There are 9 hidden switches. A switch that is on adds its own fixed numbers to the row, and there is some noise. The rows also spread widely along 13 directions, which tell nothing about the answers.
In the rows, zero is written as 128.
Known rows, each followed by its switches (1 for on, 0 for off):
[ 58 171 136 152 149 150 131  95 137  92 119 172 123 180 146 104 148 105
 119  92 191 118 150 152 163  67 124 118 147 129  81 117] -> 1 0 0 0 0 1 0 0 0
[ 94 163 167 135 123 135 136 121 119 122  98 130  91 134 122 151 143 127
 158 140 112 144 175 141 117 129  87  72 152 129 128 143] -> 1 1 0 1 0 0 1 1 0
[195 116 113  96 142 132  81 137 129 106 167  86 143 141 112  84 146 156
 161 123 123  97 104 111  95 138 103  74 176 105 151 137] -> 1 1 1 1 0 0 0 1 0
[101 144  59 101 109 136 122 127 168 115 160 116 139 153 143  75  99 134
 104 107 135 151 143 131 126  79  88 151 174 119 141  67] -> 1 1 1 0 0 0 0 0 1
[139 127 160  60 132  94  75 134 131 128 164  93 145 106 115 138 108  87
 114  80 142 128 126  97  82 168  98  92 168 125 195  91] -> 1 1 0 1 1 0 1 1 1
[134 130  91 123 158 113 170 147 103 131 138 129 115 121 127 181 144 145
  80 166 100 161 137 147 136 133 147 123 118 110 136 113] -> 0 1 0 1 0 0 0 1 1
[ 96 162 143 125 115 198 127  88 126 100  89 142  75 138 120 163  94 174
 146 128 108 146 171 150 147  91 109 125 128 166 138 147] -> 0 1 1 0 0 0 1 1 1
[125 131  84 139 172  89 155 157 144 145 159 131 140 118 164 150 133  91
  66 145 152 183 182 114  92 113 139 122 131 140 171 109] -> 0 0 1 1 0 1 1 0 1
[ 98 111 201  97 100  98  93 113 125 103  67 134  78 133 107 128 134 177
 148  87 110 129 120  68 163 157 139  75 124 127 134 118] -> 1 1 0 0 1 0 1 0 1
[170 122  68 161 181 139 125 140 171 137 118 137 110 140 120 109 131 193
 115 203  95 159 151 104 155 125 127 131 126 150 142 195] -> 1 0 1 1 0 1 0 0 0
[170  79  92 122 173 139 125 162 179  91 192 113 152 103 172 156 124  85
  47 134 164 131 144 102  97 152 200 160 122 125 161 126] -> 0 0 1 0 1 0 0 1 1
[ 90 177 141 101 172 138 119 105 104 108 151 144 146 167 125 140 126  80
 136  73 173 130 157 172 129 102 108 112 164 149 133 124] -> 0 0 0 0 0 1 0 0 1
[134 146  78 123 168 156 138 124 131 148 148 126 135 127 148 153 105 145
  92 137 133 149 200 152  91  57 117 127 147 154 183 127] -> 1 0 0 0 0 1 0 1 1
[ 92 164 115 111 136 130 154 156 114 134 100 111 106 150 151 191 141 115
 119 133 104 127 184 170 111 128 102  97 169 126 111 128] -> 1 1 0 0 0 0 0 1 0
[ 93 107 185  95 188 168 103  50  97 132 139 133 144 127  88 139 138 152
 119  96 154 122 143 133 155  82 202 122 128 107 138 107] -> 1 0 0 1 0 0 1 1 0
[101 150 185 183 122 107 112 149 175 118  96 146  97 138 185 162 173  96
 106 158 180 124 162  81  67 133  96  39 116 153 140 149] -> 0 1 1 0 1 0 1 1 0
[170 166 107 134  94  93 122 193 105  70 116 130  90 147 143 126 152 113
 144  91 135  95 111 128 114 165  67  64 163 126 107 145] -> 0 0 0 1 0 1 1 1 0
[119  87 154  83 137 143  87  78 144 105 162 116 147 121  75  63 119 154
 159  90 126 139 104  97 160 125 157 143 153  95 142 100] -> 1 0 1 0 0 0 1 0 0
[111 180  90  93 159  81 121 150 143 166 158 137 141 138 114 168 116  86
  73 146 134 156  85 145 132 167  61 143 144 140 141 103] -> 0 1 0 0 0 0 0 0 0
[126 103 169 144 127  87 139 118 122 143 126 140 107  82 118 146 163 154
 102 164 125 156 115  84 117 133 150  85 102  92 148 101] -> 1 1 0 1 0 0 1 0 0
[ 76 139 168 117  89  95 129 114 136 143  95 146  80  92  90 177 120 144
 116 153  90 173  86  98 158 175 100 120 105 129 134  95] -> 0 1 1 0 1 1 1 0 0
[117  80 180 104 148 120 103  88 146 121 128 119 128 122 100 109 149 170
 141 125 111 151 125  84 150 141 165 115 129 100 151 123] -> 1 1 0 0 0 0 0 0 1
[147 147  88 132  88 202 112  92 150 115 134 127  87 117 113 131  76 197
 121 152  96 134 135 143 134  82  83 159 137 142 151 130] -> 0 1 0 1 0 0 0 1 0
[158 138 146 115  93 118 108  80  75 101 154 168 105  94  71 113 121 170
 128  89 144 130  50 110 155  96 126 112 101 115 149  84] -> 0 0 0 1 0 1 0 0 0
[131  74 120 120 108  93 114 137 176 157  96 115 103 117 119 110 113 195
 107 143  73 176 172  48 132 132 138 125 123 135 185 122] -> 1 0 0 0 1 0 0 1 0
[119 155 123 119 146 149 110 138 123 122 130 102 128 151 145 142 157 127
 128 130 143  87 141 159  95 114  90  76 178 101 109 119] -> 1 1 0 1 0 0 1 1 0
[139 135 135  45 145 120  81  96  93 120 134  99 129 164  92 120  89 148
 175  51 102 146 170 117 139 132 137 110 186 160 168 138] -> 0 1 1 1 0 1 0 0 0

New rows, each followed by its switches (1 for on, 0 for off):
[ 85 109  93 162 140 117 157 129 149 139 153 126 144 132 149 107 158 139
  71 153 148 144 148 120 114  73 142 123 138  84 127  62] -> 0 0 0 1 1 1 1 1 0
[ 90 158 130 134  82 108 146 120 127  83 137 152 102 126 153 115 115 102
 104  80 164 157 147 119 124  95 110 120 140 123 134  73] -> 0 1 0 1 0 1 1 0 1
[217 141 121 137  89 125 111 165 149  63 160 131  91  88 157 139 108  90
 124 118 148 128 134  91  73 162 103  91 132 153 173 163] -> 1 1 1 1 0 0 0 1 0
[131 157 153 102  76 155 102 101  96  84 146 125 104 102 118 121  93 113
 166  50 149 114 154 140 100  88  95 101 168 129 152 102] -> 1 0 0 1 0 1 1 0 0
[ 95 145 147 105 159 151 144  96  74 132 113 124 114 126  96 167 148 169
 157 143 103 128 135 169 141 105 141  89 149 108 109 120] -> 1 1 1 0 0 1 1 0 0
[160 165 110 131 129 172 111  99 143  86 105 175  68 124 104 143  69 184
  97 141 124 150 109 118 189 131 111 158  92 187 151 176] -> 0 1 0 1 0 0 1 1 1
[161 116 139 127 173 146 109 146 126  78 145 104 135 148 158 106 159 110
 159 101 163 106 193 119  87 117 158  64 169 124 138 165] -> 1 0 1 1 0 0 1 0 1
[ 93  80 168 125 100 147 121 129 168  88 112 109  98 111 120 141 151 136
 147 128  94 133 121 102 161 186 158 146 141  85  88 126] -> 0 0 1 0 0 0 1 0 0
[141 160  99 148 130 120 176 124 103  82 146 162 104 147 133 106 103 120
 127 110 137 185 197 134 135  90 140 117 131 159 155 141] -> 0 1 0 1 0 0 0 1 0
[168 170  95 140 147 131 160 126  73 102 153 147 110 134  99 110 135 165
 148 158 123 157 125 152 118  90  96  68 125 137 158 131] -> 0 1 1 1 0 0 1 1 1
[101 155 108  50 140 106  93 121 116 113 130 121 129 163 101 108  84 125
 101  57 132 133 119 124 168 138 112 132 167 137 147  79] -> 1 1 0 1 1 0 1 1 1
[140 105 176 119  93 107 137 140  82  85 126 117  94  87 127 190 160 127
 131 111 112 111 109 115 119 170 176  84 126  84 111 105] -> 0 1 0 1 1 1 0 0 0
[140 156 179 164 130 164 137  59  99  99 139 159 103 129  95 103 130 161
 195 140 133 174 181 125 108  66 113  63 123 162 178 165] -> 0 1 1 1 0 1 0 1 0
[182 160  92  80 115  83  98 192 121  88 126 121  99 143 156 164  97  95
  88  66 147 106 123 107 116 188 107 108 159 160 142 141] -> 0 1 0 1 0 0 1 1 0
[ 46 125 117  87  98 157 101 101 154 116 118 109 126 173 140 123 115 148
  91  77 135 103 128 132 158  93 132 158 171  96  94  48] -> 0 1 0 0 1 0 0 1 0
[153 132  67 134 112 104 122 173 177 114 167 117 129 121 135  81 129 108
 103 145 129 145 110 104 109 146  70 127 160 108 143 102] -> 1 0 1 1 0 0 1 1 0
[109 158 163  78 133  95  92 139  98 104 142 131 131 144 120 157 142  61
 110  50 174 100  94 132 128 166 110  97 157 117 115  93] -> 0 0 0 1 0 0 1 1 0
[120 191 153 139 115  82 139 137  79 101 107 170  88 143 118 158 159 112
 134 115 146 129  93 137 143 145  88  60 124 134 104 129] -> 0 1 0 1 0 1 0 0 0
[ 86 164  98 132 175 166  91  74 191 137 165 141 154 161 104  55 120 141
 105 167 165 146  92 133 157  81  66 147 148 123 133 102] -> 1 1 1 1 0 0 1 0 1
[105 127 159  82 105  92  95 134 139 116 186  94 158 119 128 134 146  60
 124  84 152 121  89 112  78 164  91  95 178  92 151  58] -> 0 1 1 0 1 1 0 1 0
[ 81 125 140 146 146 119 104  98 201 116 125 137 132 183 128  47 135 136
 119 125 148 166 157  83 160 118 108 132 153 130 131 127] -> 0 1 0 1 0 0 1 1 0
[ 87 100 165 125 156 149  71 100 169 151 105 112 130 142 149 149 157 142
  90 127 158  92 150  95 120 108 162 106 138 110 122 113] -> 1 0 0 1 1 0 0 0 0
[139 134 102 106 113 103 143 112  97  95 182 139 134 126  64  42 115 134
 165  92 111 168 107 131 162 114 110 132 156  95 142  84] -> 1 0 0 1 0 0 0 0 0
[120 148 163  69  85 127  93 113  86 101  81 129  72 130  88 150  99 153
 172  55  88 132 139 121 165 145 105 106 148 144 138 124] -> 1 0 0 1 0 0 0 0 1
[177 149  93  70 160  70 102 136  88 162 164 133 147 144  86 115 108 145
 121  98 129 162 116 104 108 114  96  90 140 168 206 111] -> 0 0 1 0 0 0 0 1 0
[134 175 111 128 133  75 125 179 172  84 138 155 106 126 154 140 122  47
  80 122 161 162 108 101 134 201  76 115 136 154 139 139] -> 1 1 1 1 0 1 1 1 1
[170 149 131  67  77  94 132 152  54  60 149 123 103 124 108 136 115 119
 161  40 116 127 111 134 117 150 112  83 157 122 152  96] -> 0 1 0 0 0 0 0 1 1
[ 50 116 182  67 133 187  90  66 113 117 118 107 121 136 101 165 105 131
 121  64 128 115 156 147 158 109 167 149 152 114 126  79] -> 0 0 0 1 1 0 1 1 1
[ 96 118 113 134 142 125 152 141 134 128 117 131 118 138 158 179 150 129
  80 129 129 137 164 134 131 115 160 132 135 114 112 113] -> 0 0 0 0 0 1 0 1 0
[124 123 150 118 165 146  86 103 153 131  91 127 101 147 118 150 130 185
 116 147 116 129 133 104 158 145 134 117 124 142 133 167] -> 0 1 0 1 0 0 1 0 1
[113 171 147 158 103 138 107  82 129  93 141 173 111 158 126  79 143 142
 119 104 190 121  99 114 130  61  88  84 120 128 128  95] -> 0 1 0 1 0 0 0 1 0
[139 124 156 118  83  96 131 155 135 106  89 142  66  90 113 175 111 132
 128 126  83 172 143  77 131 180 115 100 101 160 172 139] -> 1 0 1 0 1 0 0 1 1
[ 67 145 119 135 115 167  93 132 202 105 103 124 115 185 167 120 137 116
 108 108 151 107 155 133 136 112  74 139 168 129  98 121] -> 0 0 0 0 0 0 0 1 1
[133 123 101 133 102 128 114 156 173  83 141 101 114 134 153  99 118 124
 123 119 124 119 142 111 120 154 110 128 176 113 120 125] -> 0 1 0 1 1 1 1 0 0
[103 148  79 135  73 157 125 159 168  76  93 133  72 140 177 157 111 140
  57 120 131  98 120 128 158 126 113 149 135 115  84  92] -> 1 1 0 1 1 0 0 1 1
[132  79 118 128 126 102 163 144 126 115 168  89 142 116 130 118 170 135
 131 144  92 154 150 121 108 144 156 111 164  60 131  92] -> 0 1 0 1 0 1 0 1 0
[ 76 201 133 141 151 171 116 113 155 121 133 147 115 150 127 153 126  62
 126 136 159 126 147 181 138 124  55 131 160 143  99 147] -> 1 0 0 1 0 0 0 0 0
[ 88 116 136 147 134 155 149 147 150  90 138 112 116 122 141 156 161  92
 112 154 125 132 144 142 126 153 140 124 141  89  98 108] -> 0 0 1 1 1 0 1 1 1
[152 130  84 157 148 149 155 176 164  68 170 127 123 121 175 160 122  58
  80 135 151 127 172 144 112 161 155 155 149 132 119 160] -> 0 0 0 1 1 1 0 1 0
[147  91 138 101 144 150  92 119 112 117 132 112 120 117 125 165 151 167
  93 109 143  89  99 106 130 123 189 112 124 101 121 106] -> 0 0 1 1 0 0 1 1 0
[175  97 162 148 136 163  85 113 163 107 122 121  98 103  94 116 126 183
 156 169 103 120 122  90 133 162 128 109 121 134 151 191] -> 0 0 0 1 1 0 1 0 0
[123 131 159  81 135 108 106 137 120 138 113 130  94  95  88 220 130 107
 106 135  89 153  79 118 162 216 122 136 108 133 133 128] -> 0 0 1 1 0 0 0 0 1
[139 137  94 108 207 113 114 152 120 116 143 114 154 168 131 128 174 138
  92 139 150  89  92 145 150 151 141  99 168  92  89 132] -> 1 1 0 1 0 1 1 1 0
[ 77 141 163 124 145 137 109  63 124 130 113 153 118 144  76  80 137 176
 155 120 126 156 122 120 177  87 104 110 133 118 136 109] -> 1 0 0 1 0 1 1 0 1
[123 139 153 141 118 146 136  92  90  81 122 151 104 144 111  72 137 167
 169  87 146 141 174 123 129  53 128  68 135 126 148 117] -> 1 0 0 1 0 0 1 1 1
[147 115 140 104 184 150 105 138 142 137 156  82 148 125 137 189 156 112
 113 161 117 116 148 149  87 166 125 108 160 109 147 150] -> 0 1 0 1 0 0 0 1 1
[ 94  85 131 134 113 196 129  98 174  93 158 112 130 116 141 123 134 137
 110 125 126 128 150 137 132  99 153 173 144  83 122  92] -> 0 0 0 0 0 0 0 1 1
[128 159 136 133  68 185 129 122 125  77 103 121  65 109 119 162  98 144
 163 129  84 119 157 154 131 136  85 114 156 135 123 149] -> 1 1 0 1 1 1 0 1 0
[150 108 146 101 109 118 113 121 127 107 194  92 145  82 111 115 131 116
 142 113 126 139 107 120  82 146 102 111 164  82 171  86] -> 0 1 0 1 0 1 1 0 1
[104  78 162 104 203 123 143  77 116 123 180 118 175 146  90  85 151 126
 144 107 125 189 186 118 145 109 202 130 144  98 167 113] -> 0 0 0 1 0 0 0 1 1
[ 93 142 125  91 108 112 129 105 111 119 177 101 149 144  58  55 137 132
 180 114  91 156  89 152 145 139  55 118 192  66 126  59] -> 0 1 0 1 0 0 1 1 0
[160 162 105 145 133 138 107 126 147  99 153 142 129 148 113  88 145 164
 136 157 140 116  68 134 125 119  45  96 142 123 137 139] -> 0 1 0 0 0 1 0 1 1
[118  60 137 129 153 160 132 113 156 118 164 104 149 109 137 141 168 150
  93 146 128 127 136 121 116 112 189 145 128  70 132  95] -> 0 0 0 0 0 0 0 1 1
[165 130 142  77 122 168  63 126 133  70 103 110  93 138 108 132 102 174
 154  94 114  82 103 107 146 164 119  99 152 149 136 163] -> 1 1 1 0 1 0 1 1 1
[ 84 155 152 139 151 168 114  91 143 123 100 153  96 132 169 181 119 121
  81 124 179 126 183 123 124  79 165 112 118 157 123 132] -> 1 1 1 1 0 0 1 0 0
[ 76 174 133 140 145 156 144  85 156 119 161 163 128 133 115 132 113  95
 107 152 153 185 132 150 138  97  88 146 119 148 151 109] -> 0 1 1 0 0 0 0 1 1
[ 96 179  85 154 171 129 175 104 131 140 169 170 136 137 116 117 112 113
  74 170 155 189 144 160 141  79 105 144 121 138 148 102] -> 0 1 0 1 0 0 1 1 0
[184 170 125 102 167 152 108 136  95  98 118 141  99 126 122 177 107 151
 122 124 139 105 130 146 121 135 111  84 128 174 156 185] -> 1 1 0 0 0 0 1 1 1
[142 130  86  83 184  73 122 143 117 151 153 124 144 137 102 145 128 139
  75 137 118 161  92 112 152 166 138 130 138 126 149 110] -> 0 1 1 1 0 1 1 1 0
[118 106  90  90 173 104 111 135 122 152 172  94 180 166 139 110 160 151
  76 119 152 101 113 125 101  91 151 102 168  81 135  56] -> 0 1 0 0 1 0 0 1 0
[111 123 137 110 187  84 158 122 105 129 187 138 170 120 129 108 141  77
 106  96 175 176 179 125  98  93 163 101 142 114 178  86] -> 1 0 0 0 0 0 1 0 1
[ 68 158 150  62 138 115 144 107  42  96 119 143 118 155 101 171 144 123
 116  56 146 123  97 163 173 115 165 100 138 105  93  55] -> 0 1 1 0 0 0 1 1 1
[190  89 166 130 123 121 126 122 120 108 160 133 116  78 110 146 135 142
 135 129 121 150 134  89  94 141 160 100 106 127 187 146] -> 0 0 0 0 0 0 0 1 0
[134 108 145  98 140 105 118 147 156  98 185  97 150 115 128 128 136  62
 114 107 139 143 122 115 112 198 132 136 170  92 140 112] -> 0 1 0 1 0 0 1 1 0
[132 104 165  85 106 129  86 139 135 101 102 109  92 114 136 187 127 116
 111  74 118 103 135  98 138 181 156 124 144 118 121 128] -> 1 0 0 1 0 0 0 1 0
[173 133 103 137 122 177 133 135 109 104 129 122  89  93 173 202 122 152
  91 144 141 101 164 138  83  85 171 100 121 132 133 136] -> 1 1 1 1 0 0 0 0 0
[ 92 144 152 123 136 188 110  88 173  92 163 139 122 115 114 139  91  72
 111 111 150 145 142 146 150 144 119 186 142 135 131 135] -> 0 0 0 1 0 0 1 1 0
[151  91 168  90 173 123  70 130 159 106 121 109 124 140 122 166 157 136
  99 122 125 105  90  90 159 214 165 122 130 114 120 160] -> 0 1 0 1 0 0 0 1 1
[120 169  99 143 128 115 134 106 120 106 140 171 121 162 154  97 126 149
  96 104 184 154 143 114 112  40 104  86 121 161 164  93] -> 0 1 1 0 0 1 0 1 1
[112 127 185  62 151 116 105  87 123  84 179 127 146 117  77 106  95  62
 145  54 144 164 126 116 162 184 154 147 163 119 154 115] -> 1 1 0 1 0 0 1 1 0
[ 73 154 130  75 155  88 123 147 135 151 103 120 118 151 138 191 125  82
 102 109 114 157 160 129 142 173 123 123 160 144 121 118] -> 1 1 1 0 0 0 0 0 0
[138 139 144 123 188 156 114 151 154  78 158 107 135 138 145 169 166  52
 132 149 148  95 124 157 127 203 144 112 167 106  79 181] -> 1 1 1 1 0 0 0 0 0
